Each new row is followed by what is left after taking away its nearest point in the smallest flat space through zero that holds the last named rows.

j_893 (3 x 13):
[[-13  43   6  44  18  59  27 -18  23  13 -12 -15  22]
 [-15 -17 -60 -28  -7  22  16  13  22  30 -18   6  25]
 [-45 -20   6   0  -8  41  31  38 -13  -8  -5   8  -1]]
New rows:
[ -6 -15 -28  -8 -24  24   3 -20 -33 -29 -25   9 -19]
[  5  -2 -24   1 -19  20  -3 -34 -28 -27 -24   4 -18]
[ 14   5 -17  15  -8  38 -31  21  31 -32 -18   5 -12]
[ 18   0 -14  10 -10  26 -37  22  27 -36 -15   7 -17]
[-29  23  24  -5 -19 -19 -18 -24  31  -9 -21 -32  21]
[-39   8  20 -16 -25 -19 -14 -10  25 -11 -21 -27  18]
[ 16  18  27 -30 -15 -30  26 -24 -15 -29 -21  -9 -23]
[  5  18   7 -32 -15  -8  39 -20  -4 -17 -30  -9 -10]

j_349 (3 x 13):
[[  7 -32  44  14   8  -6  -7  -3   8  53  -6 -38  44]
 [ 20 -12  -9  32  -1  30  -8 -26  27 -23 -22  17  14]
 [  6 -17 -31  26  64  15 -15  10  22  11   2  -3  79]]
New rows:
[-14   4  37 -25   5  25 -15 -16 -12  16 -28 -16   5]
[-17  14  14 -27  15  29 -15 -11 -12  -1 -24  -3   3]
[ 10 -17 -29  -3   6  12 -29  10  15   5   5  17 -30]
[  9 -23 -14  -5   3   6 -29  11  12  20   6   6 -26]
[ 38  32 -34  20  14  12  -8  -2 -37  38  16 -33 -21]
[ 44  28 -30  27   6  19  -9 -12 -31  33   9 -30 -24]

j_391 (3 x 13):
[[ 30  23  -1  33  22  34 -14 -33  32  34 -20 -13 -64]
 [ 10  -7 -24  51  23  -4   2  -4  10  55  -6  -7 -34]
 [  3  17 -58 -15 -10 -53 -17 -27   0  33   8  33 -47]]
New rows:
[ 22  -2  40   1 -17  30  11   5  37  -5 -55 -20  -9]
[  9 -11   8  -7 -26 -15  13  12  21   8 -42  -1  -2]
[-27  54  23  -5   4  -9   6  -4   5  55 -12 -20   0]
[-33  51  27 -15  -1 -12   8   2  -1  43  -9 -18  14]
[ -9  55 -22  -1 -17   3  -7   2   3  18 -10 -14  -7]
[-15  45 -13   3 -16   6   0  15  -3  12  -8 -19  12]

j_350 (3 x 13):
[[-43  15  30 -40 -50 -20 -18 -53  10 -34  25  10  21]
 [ 15 -28  -6  -6 -42  16  -4  -7  13   6  11  29 -58]
 [ 29  13 -32 -20 -18   9   0   2  33 -24   1   7  -1]]
New rows:
[  7  -3  27  44   1  43 -17  -8 -18  -5   1   3 -31]
[  9  17  18  30   2  38 -18 -12  -5 -25   1  -4  -5]
[ -2   0  23  11 -45 -50  19   0 -26   7 -18 -19 -34]
[ 14  15   4   7 -34 -48  23  10 -14  -4 -24 -26 -17]
[-23  14  13  17  15 -10  -8  -2  -2  24  19  29 -21]
[-10  27  -3   9  16  -8  -7   2  12  11  17  26  -9]
[-14 -12 -27 -35   1 -21   0  16 -31  -9 -18  -3   5]
[-13 -17 -27 -34  -3 -19   0  16 -31  -6 -17   1  -4]
[ 30   1 -15 -11  -7 -14 -55 -17  24   0  10  -1 -29]
[ 16   4  -2   1  15 -21 -53 -13   7   9   5 -13 -12]

j_505 (3 x 13):
[[ 19  -6  18  12  23  -8  35  14  23 -66  27 -41 -13]
 [ 45  29   3   8   7  -3  55 -59  28 -13 -21  60 -34]
 [ 44 -12  37   0   6  -3 -13   0  19  12   4  -8 -24]]
New rows:
[-13   8  -2 -10  26  18  18 -29 -12  -1  11 -17 -32]
[-16   4   0 -13  23  19   4 -24 -16  12  10 -20 -29]
[  8   1  24  57  -7 -15   9  -6 -44  18 -28 -14  12]
[  7   2  23  59  -5 -16  16  -6 -42   9 -26 -17  12]
[ -3 -19   4 -15 -16  30  25   2  17 -20  21  38   0]
[ -5 -26   9 -18 -19  31   8  12  13  -8  23  29   3]
[-36   3  18  -4   9 -16  36 -58 -17  16 -33  -3  11]
[-27 -11  36  -4  13 -18  21 -40 -13  15 -21 -29   8]

j_271 (3 x 13):
[[-31 -35 -31  -4  16  39  -4 -29  16  11  18   6   8]
 [-16  27 -48  -3  13  15  31  -5 -12  -6  14  -7 -33]
 [ 16   6  -6  14  17  -4  17 -26 -36 -15  -8  18 -24]]
New rows:
[ 11 -30   5  24 -17   6  16 -11   9  44  11 -11  10]
[ 16 -12   0  25 -17  -1  26  -5   0  39   9 -14  -2]
[  4  -7 -21 -11  36  37  25  -1  37  12  13 -53  28]
[ 33  -1   6   1  36  13  25  -5  12   0  -5 -40  22]
[  4 -41  31  17 -56  18  -6  46 -13  -4  16   5   3]
[ -1 -32   6  20 -44  27  11  33 -27 -10  21   8 -17]
